The rows come from 4 hidden closed curves, with some noise, and rows from the same curve form a group. Each curve winds through 8 dimensions. The rows are also pushed far along 5 directions, which tell nothing about the answers.
In the rows, 128 means zero.
Known rows, each followed by its group:
[ 99 107 166 142 151 152 156 121 115  97  65 140 133 152 121 155 127 176
  69] -> z317
[143 126 113 165 139 141 113 120 107 150 125  92 169 133 132 129 157 163
 115] -> z433
[ 90 121 171 106 155 177 191 101 118  80 130 216  95 130 112 175 133  99
 122] -> z30
[ 78 119 148 132 128 159  80 148 167 125 111  92  95 131 168 178 103 133
 152] -> z866
[152 146  92 169 110 116 168 113 108 140 144 177 157 114  76  78 147 121
  60] -> z866
[ 93 137 122 147 156 133  67 148 171 179 113  33 141 160 133 134 167 174
 149] -> z433
[ 96 112 169 136 147 117 130 130 119 115 128 121 132 154 117 168 127 142
 120] -> z30
[170 121 142 132 147 184  84 134 100 117  96 121 149 143 197 137  61 153
 155] -> z433
[133 154 122 127  85 157  92 156 171 120 155 148 107  99 160 146  66  82
 177] -> z866
[ 80 104 149 126 163 199  86 156 136 152  76  77 116 148 192 195 101 150
 153] -> z317
[ 81 146 120 120 140 115  81 143 182 173 149  64 118 134 115 137 165 121
 165] -> z866
[129 166 107  92 140 121 108 137 149 172 191 137 131 135 115 106 147  68
 172] -> z317
[143 137 132 128 110 100  79 137 153 129 157  70 139 118 140 127 128 141
 169] -> z317
[163 176 111 142  88 137 109 155 184 139 162 158 129 123 125  83  79 111
 166] -> z433
[138  90 159 146 194 164 126  96  47 119  94 127 134 160 166 143 108 158
 108] -> z433
[152 124 137 108 113 168 133 150 127 109  95 168 123 122 169 148  54 119
 168] -> z30
[ 73 146 148  86 128 110 161 164 185 122 132 145 123 139  56 160 159 116
 135] -> z433
[124 156 126 115 124 154 144 148 138 159 166 174 133 146 136 150 108  63
 164] -> z317
[190 141  76 130  71 140 113 178 163 128  53 116 155 104 127  71  66 184
 118] -> z866
[ 68 123 174  99 179 162 119 115 146 101 145 132  82 165 114 182 135 119
 164] -> z30
[101 174 132 120  85 120  88 167 210 142 185 124 104 129 132 152 102  67
 190] -> z866
[165 151 122 119  72 105 125 162 158 117 163 151 146 111 130 109  90 110
 146] -> z317
[141  88 100 134 150 137 144 104  71 143 110 137 149 135 129 103 139 160
  84] -> z866
[117  77 107 143 172  94  73 109  80 179 176  66 122 135 148 106 142 144
 141] -> z433
[116 133 102 101  93 107  87 185 194 138 114  71 126 118 108 122 116 157
 151] -> z866
[144 137 149  95 141 180 101 154 134 121 124 135 113 125 189 144  75 109
 175] -> z317
[124 145 142 102 123 152 122 145 154  96  71 130 151 122 109 144 116 151
 110] -> z317
[163 150  94 142  51  94  99 170 164 132 116 112 150  74 144 101  96 117
 120] -> z30
[141 178 115 110  63 104 133 187 197 117 135 120 159 110  76 145 127 117
 153] -> z433
[185 145 129 140 103 116 140 121 115 111 178 169 117 115 147  97  88  95
 158] -> z866
[163 138  90 128 101  97  74 159 145 176 187 103 170 120 140  78 107 128
 154] -> z317
[152 140  74 115  61  85 160 157 153 132 143 135 139  95  78 111 143 111
 133] -> z30
[118 136 120 111 111  97 182 136 135 131 156 179 154 147  57 124 152 116
 104] -> z866
[171 129 104 149 136 112 139 113  85 163 193 135 153 118 125  89 146 115
 133] -> z317
[129 145 125 159 142 119 105 106 114 153 181 132 159 125 116 111 146 108
 108] -> z866
[131 153 148 105 121 130 148 144 156 106 129 137 142 156 109 140 145 138
 134] -> z433
[121 144 144 111 148 115 202 119 123 113 141 181 106 151  65 112 155 111
 108] -> z866
[147  81 128 174 171 126  71  79  64 162 169  92 131 146 202  99 116 154
 139] -> z866
[ 86 111 108  97 105 107 135 152 166 128 111 100 103 125  98 157 153 135
 142] -> z30
[125 146 111 137 111 116 125 156 184 133  94 110 120 132  98  84 132 171
 109] -> z433
[153 133 102 163 126 149  83 111 114 145 121  86 137  99 162 119 120 135
 138] -> z317
[131 127 135 106 122 119 169 117  98  86 108 178 134 122 108 145 140 101
  87] -> z433
[181 139  93 120  98 115 154 123 123 117 162 169 159 114 111  68 150 136
 103] -> z433
[ 78 137 158 148 161  90  91 107 138 153 184  83 141 152 112 143 188 121
 119] -> z866
[170 124 111 134 126 118 120 115 111 119 124 137 132 113 138  64 118 148
  97] -> z317
[182 113 103 163  93 150 141 104  99  84  64 138 135  71 145 101 102 170
  84] -> z317
[ 86 117 126 143 152  97  89 142 158 193 148  37 118 172 135 127 169 157
 158] -> z317
[109 142 167  66  99 162 147 165 182  40  64 160 107 101 125 177 104 131
 125] -> z30
[ 93 155 157 136 162 117 119 119 158 158 206 131 113 175 105 128 155 103
 165] -> z433
[132 138 152 129 102 147 154 122 123  98 147 176 131 116 146 178 108  86
 147] -> z866
[168 135  90 135 107  71 159 113 102 154 186 147 149 147  95  77 160 107
 120] -> z30
[145 135  75 153  79 103 163 121 140 124 148 151 142 106  68  94 158 136
  93] -> z30
[134 151 120 124 105  62 152 151 131 148 157 131 119 127  92 115 134  76
 135] -> z30
[152 180 119 101  79 119 132 168 178  95 103 163 126 105 103 110  98  93
 125] -> z433
[165 127  67 144  63  89 163 155 159 128 110 101 122  99  82  75 145 176
 109] -> z433
[167  78  84 139  99 152 100 126  95 124  96 135 131  96 183 109  63 157
 131] -> z30
[145 135 145 116 145 108 133 122  84 148 189 166 115 140 153 138  95  43
 173] -> z30
[153 149 113 119 108 117 179 121 139 113 182 199 126 132  71  98 133 106
 140] -> z30
[158  97 116 154 102 124 132 125  86 112  94 129 156  80 157 120 114 153
  77] -> z30
[ 98 135 140 125 116 110 120 163 196 127  82  70 139 136  85 134 150 198
 128] -> z317

New rows. What belongs after each?
[156 146 145 124  96  96 160 140 136 108 162 168 152 143 102 125 113 117
 134] -> z866
[122  68 171 157 197 140 125  75  47 110 130 100 104 147 177 143 141 170
 111] -> z866
[123 192 127 128  81  85 154 163 189 118 134 130 124 114  68 126 151  87
 116] -> z30
[108  85 137 153 188 160 141  66  58 133 127 119 110 159 162 152 174 142
 109] -> z433
[171  77 141 167 162 149 106  88  28 125 142 146 156 134 189 124  76 147
 112] -> z30
[136 154 116 135 116 124 159 133 135 132 165 166 113 128  82 131 116  83
 154] -> z30
[ 93 127 126 115 116 130  81 147 159 139 136  64 130 128 145 193 148 121
 177] -> z433
[138 146  94 156 103 122 102 137 143 166 190 129 117 121 138 105 110  88
 151] -> z866
[ 99 123 149  82 130 131 166 141 139  98 145 180 110 146  92 155 118 106
 128] -> z866
[169 144  93 166  97 130 113 141 148 145 146 156 135 113 117  59  72 140
 124] -> z866
[181 111  83 162  74 141 123 149 126 134  97 134 146 104 146 106  58 165
 140] -> z433
[158 123  85 153 118 148  84 128 139 141 137  98 132 115 134  92 110 169
 150] -> z30
[157  97 109 137 124 120 143 116  78 123  95 108 155 102 152 113 158 163
  82] -> z30
[154 108 108 139 113 128 112 152 123 143  83  98 134 117 157 116  92 162
 140] -> z30
[ 94 116 158 104 150 158  58 161 170 120  91  61 145 147 162 165 119 191
 148] -> z433
[171 153 125 152 114 124 134 126 112 128 144 158 148 142 130 114  99 105
 135] -> z433
[137 142 124 147 114 124 124 123 141 120 137 133 154 101  96 115 135 141
 110] -> z317
[104 153 172 135 104 145 192 148 165  64  79 175 109 128  84 165 119 132
  85] -> z866
[173  99 123 127 150 176 101 133  83 122  92 146 152 121 175 106  59 165
 125] -> z433
[116 153 140 133 163 120  89 124 130 144 156  97 133 142 127 124 157 108
 130] -> z433
[140 186  98 127 100 132 119 151 185 156 159 136 102 131 111 106 112  75
 184] -> z30
[111 168 141 112 111 122 167 150 165  89  92 152 139 119  68 144 167 122
  85] -> z433
[158 110 102 142  98 109 182 101  81 103 142 170 132 106 107 121 146 117
  93] -> z433
[127 146 171  81 108 143 137 139 164  77 114 167 120 117 138 166  94 107
 169] -> z866
[126 179 172 101 137 143 111 151 163 124 144 133 120 138 157 153 114  78
 179] -> z30
[ 83 145 151 128 106 121  91 152 191 111 117  93 129 112 116 162 135 138
 123] -> z866
[160 119  71 132 117 129  74 135 122 171 131  58 137 110 173 102 138 141
 161] -> z30
[115 149 134  82  85 166 116 170 206  80  93 149 120 104 134 152 103 136
 144] -> z433
[188 131  69 199  76  78 115 140 124 160 132 108 166 107 107  46 107 168
  91] -> z30
[136 105 121 122 114 154 158 104  90 106 149 182 139 112 140 165 126 103
 131] -> z433
[122 123 104 162 137  85 158  95  89 157 189 122 130 128  85 122 194 101
 111] -> z433
[109 150 154 120 164 148 134 115 132 143 168 164 129 169 126 140 142  95
 153] -> z433
[158 144 133 137  92  79 179 131 115 110 172 196 152 129  79 108 115  99
 106] -> z30
[112 106 112 167 144  91 123 123 101 149 109  99 150 125  92 112 158 160
  73] -> z433
[ 84 122 135 155 166 119 142  94 116 159 175 118 115 141 106 138 196 114
 117] -> z30
[113 157 154 105 114 137 171 166 166  89  70 156 108 133  85 163 104 117
 126] -> z433
[132 131 142  92 145 105 169 127 116 125 153 170 124 162 115 104 143 109
 118] -> z317
[108 116 161 135 154 121 100 112  93 141 175 116 139 126 165 167 136  93
 140] -> z30
[146 181 126 133  91 103 145 162 163 126 132 154 133 133  86 126 102  85
 144] -> z433
[ 92 125 135  90 121 116 123 144 158 132 148 117 134 151 117 171 156 118
 162] -> z433
[135 101 107 115 123 107 192 107  86 113 120 150 134 115 100 123 184 135
  83] -> z30
[102 134 150 161 117 145 135 158 169 104  78 112 115 135 106 147 107 176
 100] -> z866
[ 79 141 162 102 140 156 104 153 187 105 102 126  92 140 124 152  97 132
 141] -> z866
[113 131 145  71 161 144 138 122 114 121 165 150 117 144 133 161 154  80
 163] -> z433
[ 97 114 167 103 127 158 151 132 144  66  88 177 134 132 118 165 121 158
  91] -> z433
[142 139 146 135  80 151 177 130 130  80 123 202 136 101 126 167  93 103
 123] -> z866
[166 155 142 111 147 154 124 131 102 136 177 171 158 137 145 126 100  83
 156] -> z317
[152 125 113 126 110 110 145 105  89 121 180 164 143 121 128 139 138  79
 135] -> z433
[103 134 122 159 110 102  89 141 185 142  96  27 114 122 118 129 159 183
 139] -> z317
[135 103 121 160 116 162 124 131 118 125 102 137 152 113 136 139  90 169
 112] -> z866
[ 78 120 160 109 136 139 106 155 178 129 112  86  95 158 141 178 116 150
 181] -> z866
[140 119 127 118 180 131 136  81  76 148 170 139 135 140 128 109 164 112
 139] -> z317
[102  97 139 116 153 123 132 101  84 123 145 123 140 145 135 174 170 118
 121] -> z433
[ 79 104 148 177 185 107 119  97 103 162 149  85 119 171 112 134 174 154
 103] -> z30
[145  93 100 154 143 188  57 111  97 152 102  89 110 115 224 133  78 141
 167] -> z433
[108 135 145 111 109 158 198 151 135  94  96 200 116 120 108 164 116 103
  89] -> z317
[ 95 144 132 121 122  97 179 119 157  98 164 171  95 136  40 122 166 107
 103] -> z30
[ 92 117 169  95 162 127 170 116 117  82 102 167  95 153 103 146 144 123
  92] -> z433
[ 95 116 116 107 113 136 136 163 177 126  93 102 124 116  97 149 146 173
 131] -> z433
[ 91 111 141 126 153 159 200  96 113  91  81 184  84 140 101 138 155 134
  77] -> z30
